The groups are shells around one centre, one inside the other: the same stretched ball of 7 dimensions in 6 sizes.
Some rows, each with its group after it:
-42.5, -18.7, 12.5, -3.1, 33.4, -0.4, 16.3, -56.8, -10.0, -3.1 : k_310
-7.0, 5.4, -10.3, 12.1, -34.0, -7.6, -66.4, 1.3, 9.7, -15.1 : k_622
15.6, 9.9, -3.9, 2.7, -45.6, 11.1, 1.9, 4.0, 8.3, 23.9 : k_974
18.8, 22.6, 5.7, 13.6, -40.4, 14.8, 0.9, -12.9, 12.8, 34.9 : k_622
41.7, 35.1, 13.9, 10.0, -6.0, 4.7, 27.0, 15.4, 4.2, 15.8 : k_974
-5.7, 11.2, -3.5, 59.9, -23.4, -1.8, -29.3, -18.8, 17.0, 32.3 : k_689
18.8, 17.3, 11.3, 9.0, -23.1, 4.7, -22.5, 30.3, -6.7, -24.8 : k_310
-40.9, -5.3, -2.4, -37.0, 39.0, 12.2, 17.7, -51.6, 0.1, -10.1 : k_974
1.4, 7.4, -9.3, -46.8, 42.8, 4.7, 45.1, 16.6, -5.2, -27.0 : k_622
-39.6, -16.3, -32.0, -44.3, 51.3, 15.1, 43.4, 12.5, -3.0, -31.3 : k_158
11.4, 22.0, 17.6, 18.3, -24.7, 29.2, 16.0, 1.4, -1.2, 13.6 : k_961
-12.0, -9.4, -24.7, -26.4, -37.6, -13.8, -37.3, -32.8, 18.4, 15.8 : k_689
-4.0, 22.6, -12.4, -13.5, 15.1, 6.4, 4.7, -29.9, 20.5, 16.7 : k_961
19.0, 3.6, -17.4, -38.9, -32.1, -6.0, -14.8, 31.1, 2.8, -18.7 : k_961
-50.3, -10.6, -6.1, -19.7, 63.8, 12.1, 37.7, -45.2, -1.9, -9.2 : k_974
-1.9, -5.6, -11.0, -6.7, -8.8, -19.4, -32.7, 14.2, -0.8, -25.8 : k_310
-24.8, 0.6, -11.4, 5.4, 17.3, 19.3, 3.6, 17.2, -2.4, -24.9 : k_961
-1.5, 5.0, -16.5, -39.6, -4.2, 18.9, 6.7, 37.3, -3.3, -34.6 : k_974
-23.4, -24.2, 24.8, 36.6, 4.4, -3.9, 15.9, -17.6, -23.4, -4.6 : k_689
-11.0, -4.5, -28.6, -47.1, 3.5, -18.9, -23.5, -14.7, 13.3, -13.7 : k_961
16.5, -9.0, -0.5, 27.0, -39.8, -28.9, -34.8, 22.6, -4.2, -5.2 : k_689
11.2, -1.3, 24.3, 15.0, -6.6, 23.8, 51.9, 40.1, -27.7, -15.5 : k_622
-6.3, 19.2, 5.1, 8.1, -17.3, 28.9, -7.3, -7.8, 4.9, 2.3 : k_961
42.0, 7.2, 31.5, 13.2, -52.6, 15.5, 40.8, 34.1, -20.8, 12.0 : k_974
40.1, 26.0, 5.1, -5.2, -63.7, 5.4, -26.8, 19.7, 7.8, 8.1 : k_974
-10.1, -17.9, -15.6, -2.0, -23.8, -25.7, -19.0, -30.2, 9.9, 21.0 : k_961
10.1, 36.0, -9.7, -9.2, 17.1, 16.6, 12.5, -1.1, 18.3, 6.5 : k_961
-6.9, 6.9, 16.1, 34.0, -34.0, 15.4, -10.4, -30.4, 3.1, 26.4 : k_310
4.8, -3.7, -17.5, -48.1, -19.7, -8.0, -0.4, -6.4, 6.6, -0.4 : k_310
11.3, -6.1, 23.6, 12.9, -41.5, 1.7, 25.4, -31.6, -7.3, 38.9 : k_158
-9.2, 16.0, -20.7, -12.4, -16.3, 10.4, -44.5, 6.0, 15.7, -18.0 : k_310
41.2, 16.6, -10.5, 4.2, -55.4, -23.1, -41.2, 27.9, 12.9, 6.7 : k_310
30.9, 25.3, 10.2, 49.5, -14.0, 17.8, 38.9, 37.4, 0.0, 23.3 : k_158
58.2, 35.6, 11.9, 28.5, -57.7, -8.7, -16.2, 18.2, 12.5, 31.6 : k_622
36.3, 14.4, 21.4, -33.2, -23.0, 12.8, 28.1, 35.8, -19.0, -23.4 : k_622
-48.1, -28.6, 3.5, -19.9, 2.0, 2.0, -20.7, -36.9, -13.7, -28.0 : k_622
-40.5, -16.3, -25.6, -8.2, 54.7, -16.5, 15.4, -31.4, 8.5, -2.4 : k_689
34.0, 1.6, 36.8, 60.6, -65.6, -4.1, 7.4, 2.2, -13.0, 37.8 : k_689
-2.8, 8.3, -39.3, 7.0, -27.3, -14.7, -48.7, -0.7, 31.0, 15.6 : k_622
18.4, 23.1, 2.9, -13.1, 10.0, -5.2, 16.3, -18.8, 10.3, 14.9 : k_622
-25.8, -1.1, -29.6, -2.9, 13.3, -14.4, -17.4, -43.9, 25.6, 22.4 : k_961
-27.2, 11.6, -2.8, 0.4, 0.6, 31.1, -1.3, -28.8, 8.9, 5.8 : k_974
1.1, -0.2, 7.8, 10.0, -54.9, -7.8, -58.2, -15.1, 1.4, -2.6 : k_310
-12.9, -4.3, 7.8, -3.5, 19.5, 28.9, 70.6, 0.0, -12.8, 6.9 : k_158
9.3, 4.2, -7.0, -34.9, 14.2, 17.9, 37.3, 61.2, -16.2, -45.5 : k_158
-34.8, -8.7, -19.3, 10.7, 16.3, 0.1, -21.9, -0.6, 3.9, -21.1 : k_310
64.7, 28.1, 12.0, 25.1, -49.2, -19.6, -14.4, 48.0, 1.0, 6.4 : k_158
-0.5, 9.0, -10.5, 26.0, -16.5, -25.1, -32.8, -50.1, 26.1, 43.0 : k_158
25.1, 8.3, 28.9, -7.7, -4.2, -7.6, 14.5, 8.5, -18.9, -18.1 : k_689
12.5, 26.1, -18.7, -34.2, 39.5, 11.7, 51.4, 12.8, 12.3, 1.3 : k_689
27.9, 35.7, -20.0, 17.4, -11.0, 0.5, -27.6, 48.1, 18.7, -10.2 : k_158
2.0, -2.6, -2.2, -14.1, -24.4, -0.7, 11.2, -23.7, 4.8, 23.2 : k_961
12.9, -5.5, 45.4, -0.9, -53.5, 4.5, -4.7, -27.4, -23.2, 3.1 : k_158
39.1, 28.2, 9.6, 32.6, -27.3, 20.6, 41.2, 35.3, 2.2, 28.7 : k_689
-8.8, 8.1, -0.5, 17.2, 30.7, -2.5, 30.0, -29.5, 8.5, 23.6 : k_974
23.3, 14.7, -5.2, 24.6, -28.7, 8.8, 22.7, 20.3, 8.4, 30.1 : k_974
47.6, 19.5, -5.4, -0.9, -22.3, -6.9, 30.9, 39.7, 4.9, 16.9 : k_310
54.1, 47.8, -2.9, -4.6, -24.8, 26.4, 25.2, 61.9, 9.2, 1.8 : k_158
9.8, 3.4, 15.1, -4.3, 7.6, -17.0, 17.2, -29.3, -3.1, 11.6 : k_622
19.9, 3.8, 24.6, -13.3, -62.2, -2.2, -30.7, -16.1, -8.2, 0.5 : k_689

New rows, each followed by its group:
-26.0, 13.0, -25.7, -47.6, 53.5, 12.7, 8.1, -3.7, 10.3, -34.1 : k_974
-37.4, -26.3, -6.2, -25.3, 15.3, -5.4, -5.0, -16.5, -12.0, -30.9 : k_961
7.8, 9.6, 26.6, 18.4, -26.8, 31.7, 8.6, 35.9, -22.1, -25.6 : k_158
49.7, 31.0, -31.2, -16.3, -35.8, -15.6, -21.5, 47.8, 25.0, 6.1 : k_158
29.8, -6.0, 40.5, 16.1, -34.6, -7.7, 27.2, 7.9, -27.5, 3.6 : k_961
-22.8, 9.0, -18.3, 2.0, 21.7, 6.7, 14.4, -42.7, 21.6, 30.1 : k_974
32.5, 22.3, -5.7, -2.4, -50.6, -15.3, -42.2, -2.4, 18.3, 16.8 : k_310
7.1, -20.4, 1.0, -6.3, -49.4, -29.5, -21.0, -23.9, -1.0, 18.5 : k_310
9.6, -5.0, 5.3, 31.1, -53.9, -6.9, -34.3, 17.6, -4.3, -0.6 : k_310
-8.5, 15.8, -33.3, -13.2, -23.1, 1.3, -46.7, -12.6, 30.0, 8.3 : k_974
-6.7, 0.4, -47.0, -19.3, 19.3, -19.9, -7.0, 14.6, 22.1, -4.0 : k_622
-3.6, 7.4, 6.5, 18.4, 2.8, -13.2, -25.6, -17.0, 2.6, -5.2 : k_961
-10.0, -14.2, 24.7, 28.0, -57.4, -8.8, -40.1, -49.2, -5.6, 21.4 : k_622
-19.0, -16.8, 2.9, -9.9, -2.9, 1.8, -13.8, 19.7, -19.5, -45.2 : k_158
19.3, 7.3, 6.7, 54.2, -48.4, -12.2, -16.9, -9.3, 9.9, 42.3 : k_622
-0.6, 8.3, 23.0, 39.2, -52.4, -9.3, -61.4, -49.3, 6.9, 23.0 : k_158
-31.9, -27.7, -2.6, -18.1, 20.1, 4.6, 17.6, 13.9, -22.1, -41.6 : k_158
36.1, 9.0, 4.8, -4.3, -48.3, -8.7, 8.4, 2.9, 4.2, 28.0 : k_961
38.6, -1.1, 31.9, 48.2, -76.9, -10.5, 1.6, 0.5, -10.1, 41.0 : k_689
32.9, 25.9, -15.9, 26.4, -23.0, 6.3, 21.3, 35.2, 17.3, 30.8 : k_158
-23.3, -13.6, 37.3, 31.9, -28.1, -0.9, -31.6, -50.0, -16.7, -0.4 : k_689
22.1, 3.9, 37.1, 55.1, -64.2, 2.1, -20.7, 5.4, -15.0, 12.5 : k_974
17.0, 28.4, -9.4, -8.9, -28.7, 25.9, -20.0, 46.4, 6.0, -24.0 : k_158
-28.2, -13.7, -5.8, 32.2, -1.6, -22.7, -43.3, -31.4, 5.4, 0.4 : k_622
27.6, 2.2, 10.8, -12.5, -25.6, -11.2, -8.0, 38.6, -15.8, -30.0 : k_974
22.9, 37.2, 13.1, 26.4, 5.8, 25.6, 26.1, 24.9, 1.8, 2.8 : k_310
18.2, 14.0, -2.0, 14.7, -41.9, -27.5, -44.9, -41.0, 22.8, 38.1 : k_158
19.3, 4.6, 2.7, -6.8, -64.2, 7.6, -11.0, 1.9, 2.8, 17.5 : k_689
64.4, 19.4, 31.1, -2.0, -29.1, 5.8, 61.1, 55.6, -22.4, 1.1 : k_158
-54.3, -26.9, 13.6, -3.6, 19.2, -2.3, -13.5, -62.7, -12.7, -15.7 : k_622
-2.9, 18.2, -43.3, -41.2, 7.0, 3.8, -2.5, -3.0, 30.3, 8.1 : k_622
9.4, 33.1, 14.1, 13.0, 0.9, 16.5, -2.0, -15.6, 7.8, 7.3 : k_310
-12.7, -12.5, 18.5, 32.7, 15.1, -5.8, 24.4, -12.9, -15.6, 1.9 : k_974
34.6, 30.2, 25.9, 29.7, -20.9, 31.5, 36.6, 41.9, -10.8, 2.7 : k_974
-23.5, 2.7, -33.7, -36.7, -2.3, 15.7, -22.1, 9.6, 12.8, -24.5 : k_622
-5.5, -21.8, 11.8, -30.7, -27.7, 6.3, 7.4, 15.4, -25.6, -31.9 : k_689
-18.1, -13.5, -14.1, -47.8, 22.4, -16.0, 7.9, -26.9, 1.0, -13.1 : k_310
-11.9, 12.0, -9.6, -40.2, 0.5, 22.6, 4.2, -13.7, 7.3, -8.8 : k_974
-32.3, 7.2, -11.4, 8.7, 13.8, 2.5, -45.2, -22.4, 11.5, -18.6 : k_310
-0.2, 15.0, -26.6, -17.2, 36.7, 12.1, 37.9, 33.0, 8.6, -12.3 : k_961
-12.7, -7.3, -25.5, -64.0, 20.1, -12.8, 14.9, -26.9, 10.0, -3.6 : k_158
-10.8, 12.4, 1.9, -1.4, -2.8, 29.0, -6.6, 22.2, -5.9, -30.4 : k_974
48.9, 32.1, 38.6, 48.5, -66.3, 0.7, -23.2, -0.8, -0.4, 29.1 : k_158
9.0, 19.5, 10.0, 10.8, -9.0, -7.7, -31.4, -14.4, 5.6, -4.1 : k_310
-13.4, -0.7, 11.4, 35.3, -28.8, -14.6, -42.6, -60.1, 10.7, 30.6 : k_974
-43.6, -7.8, -30.2, -63.4, 51.5, 7.2, 16.1, -30.7, 8.6, -23.7 : k_622
-2.9, 17.3, 9.6, -14.2, 54.8, 26.6, 64.2, 19.3, -13.1, -25.0 : k_158
-31.5, -15.6, 36.8, 27.0, 5.0, 0.1, -9.6, -49.4, -21.1, -10.2 : k_158
27.8, -2.7, 22.9, 17.7, -21.1, -3.7, 50.4, 7.6, -14.9, 24.4 : k_974
17.1, 10.8, 15.1, 34.9, -30.1, 17.5, 2.7, 46.2, -13.4, -13.5 : k_622
12.8, 8.5, 14.2, 15.2, -22.0, 15.5, 0.9, 38.4, -14.6, -23.3 : k_961
